Every row belongs to one group in each of 4 separate groupings. Each group adds its own fixed numbers to the row, and there is some noise. The rows also spread widely along 11 directions, which tell nothing about the answers.
In the rows, zero is written as 128.
Known rows, each followed by its group in each grouping:
[161 112 151 111 144 158 134 121  91  67 144 120 131 151 105  95  94 147
 119 114 143 108 134 155 105  67 119 144 131 116] : k578 k349 k336 k840
[115 108 135 173 135 105 124 161 131 116 129 163  94 100 169  90 178 109
 142 156 146 135 122 142 133 145 117  75 146 125] : k97 k742 k3 k131
[182 111 108 144 148 130 125 150 113 122 139 138 112  56 106 107 109 141
 175 121  85 162 148 144 131 106  91 142 139 121] : k598 k915 k773 k647
[134  90 133 152 126 144 132 157 117 101 132 164  91  80 152  77 150 104
 155 159 124 141 113 155 121 122 119 111 134 139] : k297 k264 k3 k647
[154 115 149  91 123 120 121 115  55 102 154  89 100  59 164  98 151 152
 129 128 127 106 126 122 129  65  86 153 185 153] : k88 k915 k773 k840
[149 152 110 160 166  87 143 140 162 152 150 125 152 157  80 156 131 146
 105  75 137 131 156 137 115 156 127  72 144  92] : k598 k742 k336 k131
[132 135 112 161 126  93 133 158 160 140  84 177 117 126  97 143 168  96
 131 100 162 154 154  97 132 156 128 105 152  74] : k578 k264 k773 k840
[103  91 143 128 119 132 137 143 100 126 149 161 108 123 125 144 168  88
 117 146 206 155 114  61 138  95 124 131 143  96] : k88 k349 k773 k131
[165  84 129 135 147 165 147 141 126  73 107 156 101  56  82  63 122 131
 187 103  66 136 152 185 126 123 109 161 130 104] : k297 k349 k773 k131
[177 100 126 187 147 111 105 171 142 127 127 180  95  93 157  51 129 103
 173 168 136 166 107 175 133 136  94  94 136 126] : k97 k264 k773 k647
[188 133  95 154 140 116  98 149 133 115 124 157 127 113 145  91 120 139
 142 117 131 129 126 158 117 108  86 111 159 119] : k297 k264 k773 k131
[183  81 150 117 163 161 139 126  80  98 162 111  79  27  95  82 108 152
 190 126  73 149 123 163 141 100  94 160 125 158] : k598 k349 k773 k131
[175 133 131 133 143 132 121 131 108 151 199 122 151 161 126  96  85 132
 134 122 180 144 103 151 117  41 107 129 166  90] : k97 k264 k336 k131
[167  67 153 142 160 167 136 143  94  60 165 130 111 124 123  61 136 126
 116 155 134 131  91 154 108  64 100 120 123 149] : k88 k349 k3 k840
[121 128 118 177 154 140 144 167 154 141 192 148 158  72 139 157 104 136
 101 128  82 120 133 157 101 122 144  53 131 145] : k88 k349 k336 k647
[150  94 135 137 116 132 124 145 111 110 154 168 118 149 149  90 166  94
 104 153 201 146 105 102 125  61 105 125 160  99] : k297 k915 k773 k840
[109 128 123 165 111 115 114 163 111 122  96 168  86  64 204 126 131 108
 176 174 132 151 127 135 136 169 125  89 112 136] : k97 k264 k3 k131
[146 107 135 174 132 138 105 154 124 117 157 187 103  69 200  76 130 126
 148 172 134 130 110 164 128 116 111  89 136 153] : k297 k742 k773 k840
[164 115 160 144 166 171 118 130 109  80 137 162 140 146 132  53  99 167
 129 113 129 108 143 190  92  82 108 122 137 117] : k88 k915 k336 k840
[114  72 162 164 121 175 129 161 130  93 106 231  78  78 142  45 149  87
 192 160 141 158 134 160 130 127 125 151 122  99] : k297 k264 k773 k647
[205  82 118 128 170 161 113 132  98  93 162 137 104  54  97 106 131 165
 155 122  93 132 112 131 136  75  87 149 134 161] : k297 k349 k773 k131
[140 141 116 142 134 129 128 135 113 102 122 141 156 150 139 150  76 140
 124 114 158 135 144 130 106 125 132 110 103  98] : k88 k349 k336 k840
[169 147  94 170 152  74 150 161 168 106 103 103 156 157 108 132 110 131
 105  93 105 126 151 179 106 184 126  55 127  98] : k97 k349 k336 k840
[184  88 167  77 183 169 151  94  71  69 151  81 113 133  40  91 114 186
 150  74 118 108 147 152 120  63 104 205 139 109] : k97 k349 k773 k840
[140 153  97 133 117  72 124 137 104 109 137  88 136 131 171 126 134 137
 113 117 145 107 137 138 119 108 107  92 173 114] : k97 k742 k3 k840
[178 127 130 163 171 146 108 136 155 128 133 189 133 140  92  86 120 157
 159  93 141 134 137 174 116 128 113 114 134 104] : k297 k264 k336 k131
[202  93  98 138 163 171 138 157 114  43  95 129 137 111  44 124 111 149
 129  89  57 112 156 137 100  78  91 153 126  97] : k598 k264 k336 k131
[185  95 122 152 155 164  92 138 101  76 135 184 121  80 137 102 131 162
 158 134 129 126 116 130 125  74  99 131 122 146] : k297 k349 k336 k840
[150  95 127 150 146 113 164 158 135  80  92 120 111 116  93  95 172 107
 118 120 102 139 143 141 110 154 113 101 129 111] : k88 k915 k3 k840
[118 106 177 134 122 167 137 126 112 102 104 193  89 103 138  41 123 118
 199 130 149 149 154 183 131 141 134 150 114  92] : k297 k915 k336 k131
[135 108 132 149 139 127 121 137 124 148 192 163 122 116 142 118 146 128
 119 141 176 131 116 119 129  91 119 114 155 120] : k297 k742 k773 k647

New rows, each followed by its group in each grouping:
[126  99 132 187 143 143 119 172 145 103 156 202 130 119 172 151 173 116
  77 167 158 124 101 108 115 117 135  48 116 149] : k297 k349 k336 k840
[154 102 137 155 144 183 147 156 118  97 129 159 133 108 106 107  64 114
 157 137 105 149 135 161 105 113 125 134  87  97] : k88 k264 k336 k131
[155  90 150 159 160 151 126 147 122  95 160 168 118  93 137  62 142 127
 129 135 126 124 114 162 116  82 105 112 155 134] : k88 k349 k773 k840
[165 150 104 150 135 105 104 146 116 127 126 149 147 148 146 141 114 140
 132 116 171 135 130 115 117  97 111 112 146  93] : k97 k264 k336 k840
[ 92 123 168 128 114 144 130 127  74 120 125 157  93 109 200 112 101 118
 162 170 187 161 132 127 125 141 137 125  85 125] : k88 k915 k3 k840
[ 97 145 103 156 119 122 101 146 119 160 116 198 129  94 152 180 146 120
 159 115 181 158 143  62 134 116 127 120 142  89] : k88 k264 k3 k131
[142 151 122 150 122 105 114 142 122 120 117 152 128 114 169  82  91 138
 168 124 129 143 159 183 113 138 112  99 143 104] : k598 k915 k336 k647
[149 150  99 168 137 108 121 158 158 130  82 180 128  90 107 133 109 129
 172  97 109 147 172 146 119 168 127 101 129  93] : k578 k264 k336 k647
[150 139  87 155 159 142 101 141 129 125 166 159 148  89 143 165 119 173
 130 103 110 120 135 129 117 100 122  87 135 143] : k297 k349 k3 k131
[149 100 143 133 166 147 134 124 112 138 151 151 105  86  76 121 130 143
 163 107 146 150 142 111 142 119 112 157 123 102] : k88 k742 k773 k131
[136 143 103 166 158 124 104 145 140 171 165 185 138  71 113 154 147 157
 166  94 124 158 158 110 129  95 122 106 161 109] : k598 k915 k3 k647
[ 72  72 179  90  88 170 140 129  46  46 140 141  87 161 172  91 155  84
  96 184 220 119 104  95 115  44 130 145 132 116] : k578 k349 k3 k131
[156  91 158 165 147 183  89 149  80  43 109 202  96  98 193  66 102 155
 168 181 131 109 129 166 115  99 105 123  84 149] : k97 k742 k336 k840
[180 159  63 129 112  64 114 129 123  77  49 112 135 133 135 104 120 148
 147  73 118 109 178 152 119 155  86 132 167  81] : k297 k742 k773 k840
[137 118 161 102 161 152 121 103  67  98 178 104 114  95 152 108 121 179
 130 120 133 102 118 146 116  75 115 135 140 165] : k88 k349 k3 k840
[139 147 149  99 152 125 121  91 106 102 103 130 116 145 120 109 114 187
 154  70 154 106 174 165 119 155 127 155 129 107] : k297 k349 k773 k840
[188  59 158 126 160 166 153 148  88  11  87 116  81 104  98  49 141 138
 126 141  65 112 139 181 106 119  85 147 111 144] : k598 k915 k773 k840
[166 117  89 169 143  87 127 161 141 128 151 131 125  92 126 101 137 113
 154 130 117 159 119 150 127 116 108  87 157 119] : k97 k349 k3 k647
[139 102 125 138 160 152 134 136 104  92 147 139 138 140  96 152 139 145
 101 114 152 118 136  89 109  88 117 130 119 108] : k88 k742 k3 k840
[199  91 122 134 164 136 119 139  93  86 168 115 124  92  98 121 147 153
 127 123 120 124 104 116 131  53  92 132 149 142] : k97 k349 k336 k840
[ 76 125 166 112 119 121 132 114  90 112 110 154  99 103 153 102 198 137
 141 108 171 110 161 108 125 113 128 138 171 106] : k88 k915 k3 k840
[133 126 136 185 140 137  98 156 134 137 130 215 126 136 177 123 114 123
 136 160 191 163 125 114 122 141 121  75  96 116] : k88 k915 k336 k131
[194 119  96 145 142 108 129 145 121 143 137 120 127 126 104 119  95 118
 162 123 150 183 130 128 137 116  94 132 125  87] : k97 k915 k773 k131
[150 113 153 164 161 167 143 150 137 141 168 169 130  93 106  79  94 130
 160 119 113 147 129 180 113 108 127 118 131 108] : k88 k264 k336 k131
[172  76 152 108 137 159 152 121  81  77 153 117 102 128  98  72 121 123
 138 134 157 134 118 138 126  76 105 177 125 106] : k297 k742 k773 k840
[165 114 136 163 149 106 122 146 133 135 120 166 118 112 114  99 166 122
 143 119 164 160 130 118 131 135 111 105 141 108] : k88 k915 k336 k840
[133 140 112 129 135 104 127 142 113 111  82 128  99  63 124 156 152 149
 146  98  92 118 165 121 128 165 108 121 148 127] : k598 k264 k773 k131
[114 141 155 161 149 116 193 157 168 179 160 122 124  95  95 114 100 102
 161 109 102 160 146 198 126 190 159  90 123  88] : k97 k264 k336 k131
[134 103 126 163 140 163 126 156 137 151 152 203 114  72 112 156 145 113
 149 136 143 160 124  94 134 115 128 126 123 111] : k297 k264 k773 k131
[153 122 129 142 137 144 147 143 130 132 154 149 143 159  95 141 105 111
 121 115 171 154 123 119 114 109 137 127 112  84] : k297 k264 k336 k840
[ 91 107 134 117  99 151 152 148 107  88 134 142 130 101 155 122 145 110
 104 132 112 100 159 136 105  90 131 132 157 101] : k297 k915 k773 k647
[178 109 119 117 132 132  92 132  77  79 122 134 118 146 146  81 121 139
 126 134 170 118 118 120 109  59  74 159 162 113] : k88 k264 k773 k647
[111 101 182 130 172 176 141 118  97 178 192 164  88  33  91 125 153 151
 189 119 136 158 124 110 147 103 136 156 132 137] : k88 k264 k3 k131
[ 96 118 139 162 120 122 154 162 131 110 140 152 123 147 155 127 124  95
 100 154 156 134 136 142 116 146 137  73 114 100] : k598 k742 k336 k131
[158  68 144 155 175 148 149 158 133 108 161 155  96  71  75 113 174 120
 130 131  97 148 116 125 134 113 109 115 136 137] : k598 k349 k773 k131
[153 136 121 139 148  86 115 124 119 149 164 113 112  72 145  71 142 146
 166 107 131 143 118 167 134 121 101  96 182 144] : k88 k349 k3 k131
[152 135 122 151 164 136 133 141 148 119  76 173 121 101  54 135 117 153
 186  60  98 147 184 142 124 171 124 139 113  77] : k598 k264 k336 k131
[143 121 141 112 154 142 179 135 115  90 149  65 140  80  96 124 133 156
  78  87  35  72 164 176  94 111 120 115 167 137] : k88 k915 k773 k840
[154 127 102 141 133 101 116 151 121  77 128 113 129 157 162 100 165 134
  71 135 133  87 114 151  92 104  97  72 173 144] : k297 k264 k3 k647
[123 111 144 115 117 138 161 134 106  95 105 127 116 117 115  89 112 110
 146 114 128 140 164 148 116 128 119 157 133  77] : k88 k915 k773 k131
[115 113 134 140 140 145 115 143 105 127 162 166 124 108 136 131 159 133
 137 128 156 125 127 102 121  57 121 131 168 106] : k97 k264 k3 k647
[171 118 141 146 173 136 108 125 106 116 165 143 125 108 128  95 120 174
 133 119 135 112 125 144 123  99  98 114 142 144] : k88 k742 k336 k131
[127 149 121 184 141  84 130 142 165 147 121 173 137 154 139  68 122 119
 171 100 166 157 161 188 123 161 131  87 150  64] : k97 k742 k3 k840
[ 91  91 179 152 140 138 167 148 135  99 136 156 112 173 120  94 156  92
  91 143 180 132 124 148 109 153 146  85 114 102] : k88 k349 k336 k131
[166 144 114 171 138  80  99 148 122 116 117 146 116 109 190 102 119 146
 149 147 145 126 130 161 126 153 103  71 131 137] : k97 k742 k336 k840
[115 141 110 148 146  97 150 142 144 175 186 129 142 112 108 165 137 119
 127 100 151 167 131 115 131 124 137  81 152 101] : k598 k349 k3 k131
[116 125 150 149 156 150 169 149 151 154 203 123 141 147 103 122 115 120
  84 124 129 127 117 173 101 104 149  72 140 121] : k578 k264 k3 k131
[162 156 127 133 155 103 136 118 128 156 187  93 144 154 131  96  74 160
 130  98 141 120 144 194 116 113 111 112 163  98] : k97 k742 k773 k131
[128 114 132 153 140 121 124 144 115 138 135 168 119 105 137 134 161 118
 138 134 172 164 129  89 131 114 121 111 130 112] : k88 k915 k3 k840
[106  99 143 165 138 108 182 172 163 109 140 135 124 123 103 111 187  83
  96 129 118 128 130 147 120 149 142  67 153  99] : k97 k349 k336 k131
[158 134 100 147 127 109 134 152 130  94  64 128 131 119 102 123 117 120
 148  93 110 134 163 138 114 164 111 120 130  81] : k88 k264 k336 k131
[104 108 153 139 137 121 136 138 126 124 162 164 133 197 119 130 173 107
  93 124 224 134 122  90 124  86 132 109 153  77] : k97 k349 k336 k131
[138  98 125 132 141 155 149 152 110  85 179 112 132 112 138 126 143 137
  73 148  98 104 120 142  97  76 118  94 140 151] : k297 k915 k3 k647
[119 111 151 174 155 136 150 151 169 121 170 173 142 190 118 100 157 117
  74 128 173 111 125 160 106 132 139  61 135 100] : k297 k742 k336 k131
[146 146 137 137 169 110 119 115 122 154 148 127 120 136 125 114 132 168
 130  99 157 141 141 144 122 145 116  98 136 129] : k88 k915 k3 k131
[130 125 124 147 144 124 154 139 143 112 122 144 127 120 111 138 132 134
 118 104 119 116 161 146 120 162 133 108 122 102] : k297 k742 k773 k840
[119 152 115 160 154 122 125 144 138 174 145 158 138 109 128 185 119 140
 134 111 151 148 139 104 119 153 136  87 116 117] : k88 k264 k3 k131
[141 115 124 195 140 142 114 168 146 134 144 209 119 101 157 103 128 110
 147 162 151 169 123 135 120 111 128  75 114 123] : k578 k915 k3 k840
[122 133 148 111 125 100 163 124  93  96 148  67 126 125 145 113 136 135
  82 118 125  81 137 153 109 125 123 102 160 128] : k88 k742 k336 k840
[132 105 150 110 148 149 167 120  84 100 164  96 101  52  97 100 121 146
 167 110  82 125 149 156 130  98 121 156 142 127] : k598 k742 k3 k840
[116 143  93 178 121 128 143 174 152 122 112 170 137  61 148 116  93 110
 177 115  60 159 176 183 112 150 130  88 127  93] : k598 k915 k3 k131
[154  99 142 129 137 144 111 134  73  91 147 144 103 114 169 121 113 132
 127 163 175 142 104 108 124  96 103 129 105 146] : k88 k349 k773 k840
[131 145 146 173 168 117  78 133 126 128 153 194 115 143 196 116 136 183
 109 141 176 105 132 151 114 135 108  63 134 156] : k598 k742 k773 k840
[190 129 109 141 163 102 129 146 121  93 108 104 123 130  90 149 143 154
 102 101 111 118 135 125 113 142  99  97 129 132] : k598 k264 k336 k840
[141 116 127 130 134 135 146 129 109 106 155 128 122  89 121  98 130 137
 151 111 118 124 142 153 123  97 121 134 151 114] : k297 k742 k3 k840
[133 119 116 155 119 110 122 155 118 117 118 153 114 115 163  84 125 100
 149 147 155 156 120 144 117 126 110 103 140 112] : k88 k264 k3 k647
[158 108 126 144 139 174  79 157  73  59 138 166 119 105 186 137 116 161
 105 166 125  95 109 115 103  55  89 105 124 169] : k598 k264 k336 k131
[ 69 130 147 151 114 134 148 164 132 109 107 172 119 125 146 156 155 100
 101 129 139 116 157 119 109 150 148  87 130  91] : k598 k264 k336 k131
[129 114 140 110 130 166 160 137  93  90  98 126 115  92  95 151  94 128
 161 108 100 126 168 126 117 118 132 183 105  84] : k97 k264 k773 k840
[100 116 111 135 110 113 159 149 113 106 117 131 127  77 121 134 155  92
 143 107 125 141 149 106 124 110 134 125 158  88] : k88 k349 k3 k840
[159 122 141 148 133 101 166 146 130 137 148 102 129 150 118  95 101  98
 119 137 159 170 117 158 118 152 125  92 115 100] : k88 k915 k336 k840
[114 117 162 123 140 159 134 118 109 113 141 167 127 135 112  88 107 134
 162 101 169 137 149 149 119  99 136 152 131  82] : k88 k349 k336 k131
[179  98 118 146 161 141 151 146 125  95 142 122 128 123  77 155 137 140
 103 121 123 124 127 112 119 131 118 113  97 126] : k297 k742 k336 k840
[135 134 117 160 101 128 126 160 115  86  91 162 134  87 189  75  91 106
 157 137 109 134 154 176 106 121 114 105 138  98] : k88 k915 k336 k840
[163 127  66 152 114  79 146 157 132 145 144 110 136  89 132 161 124  90
 141 133 147 185 105 102 136 135 121  92 130 109] : k297 k349 k3 k840
[157 125 111 137 136  91 171 143 120 128 145  81 112  55 105 127 114 119
 144 111  75 145 144 157 133 151 111 112 146 117] : k598 k742 k773 k840
[ 68 114 149 148 128 142 138 144 116 105 141 171 123 138 155 132 169 117
  91 138 169 104 142 112 110 114 139  92 140 105] : k88 k742 k3 k131
[160 139 136 155 154 140 144 132 153 143 160 156 157 145 103  88  88 143
 144  90 135 148 151 184 109 121 134 111 131  87] : k297 k915 k336 k840
[135 133 161 136 131 134 108 132  89 128 167 143 127 167 192 111  96 131
 106 158 211 131  98 133 110  93 121 102 124 130] : k88 k264 k336 k840
[ 84 102 142 172 116 146 114 159 150 115 128 244 117 126 164  91 177  92
 133 140 186 137 136 128 125 108 141 104 156  86] : k297 k349 k773 k131
[128 135 133 123 152 138 145 130 113 128 158 105 129  97 122 170 141 163
  99 106 107  99 134 130 111 123 135 104 135 148] : k297 k264 k3 k840
[156 150 102 177 145 107 137 155 162 151 118 153 148 113 126 133  86 126
 143 107 119 163 157 160 113 168 122  86 115  92] : k88 k915 k773 k840
[157 137 116 136 154 144 163 135 135 100 149  92 140 100 116 113  63 163
 120 103  46  93 164 219  99 155 124 100 117 129] : k297 k742 k773 k131
[125 151 137 170 150 123 143 150 163 155 176 157 174 153 134 122 113 134
  87 103 138 121 149 167  97 113 142  62 154  97] : k88 k915 k336 k840
[151 133 130 142 159 133 136 131 142 182 204 145 144 141 104 145 111 146
 118 113 168 157 131 129 122 110 131 112 128 108] : k297 k915 k773 k647
[173 125 128 138 164 134 119 127 106  84  71 144 112 150 104 102  98 166
 182 107 138 151 166 154 120 157 113 143  83  96] : k97 k915 k3 k840
[162 137  98 147 127 118 120 142 109  82  98 127 141 142 156 111  59 138
 132 124 132 123 153 159 103 137 104 117 109  98] : k88 k742 k773 k840
[147 116 135 136 129 159  95 146  73 102 160 163 120  96 170 150 121 139
 127 157 159 124 106  90 118  44 103 129 134 138] : k598 k264 k336 k840
[123 123 128 162 128 119 133 157 151 159 174 177 141 152 139 124 164  95
  90 128 192 140 109 113 115  86 128  94 177  91] : k297 k264 k773 k840
[148  89 145 125 129 168 144 132 103 124 177 150 110 109 113  61 111 101
 174 139 157 166 104 153 129  66 119 160 140 100] : k297 k264 k3 k131
[168 110 130 139 138 142 128 142  98 142 184 131 131 104 132 119 104 116
 125 143 160 151 100 114 124  56 103 138 148 117] : k88 k264 k773 k840
[180 150 115 145 161 147 112 128 115 122 123 153 132  84 136 157  78 189
 161 108  99 133 160 150 119 152 123 115  85 140] : k297 k915 k336 k840
[138 125 149 164 169 173 116 138 131 130 186 185 158 186 134  98  92 153
 124 122 172 140 136 167  96  60 132 107 122  94] : k97 k915 k3 k840
[115 116 179 117 162 176 133 119  88 118 174 146 112 110 117 131 109 167
 135 125 138 116 138 142 112  99 132 139 115 133] : k598 k264 k336 k647
[140  93 176 142 167 136 142 142 111 121 157 133  92 111 122 125 179 131
  88 148 153 120 100 111 120 129 116 100 131 157] : k88 k264 k773 k840
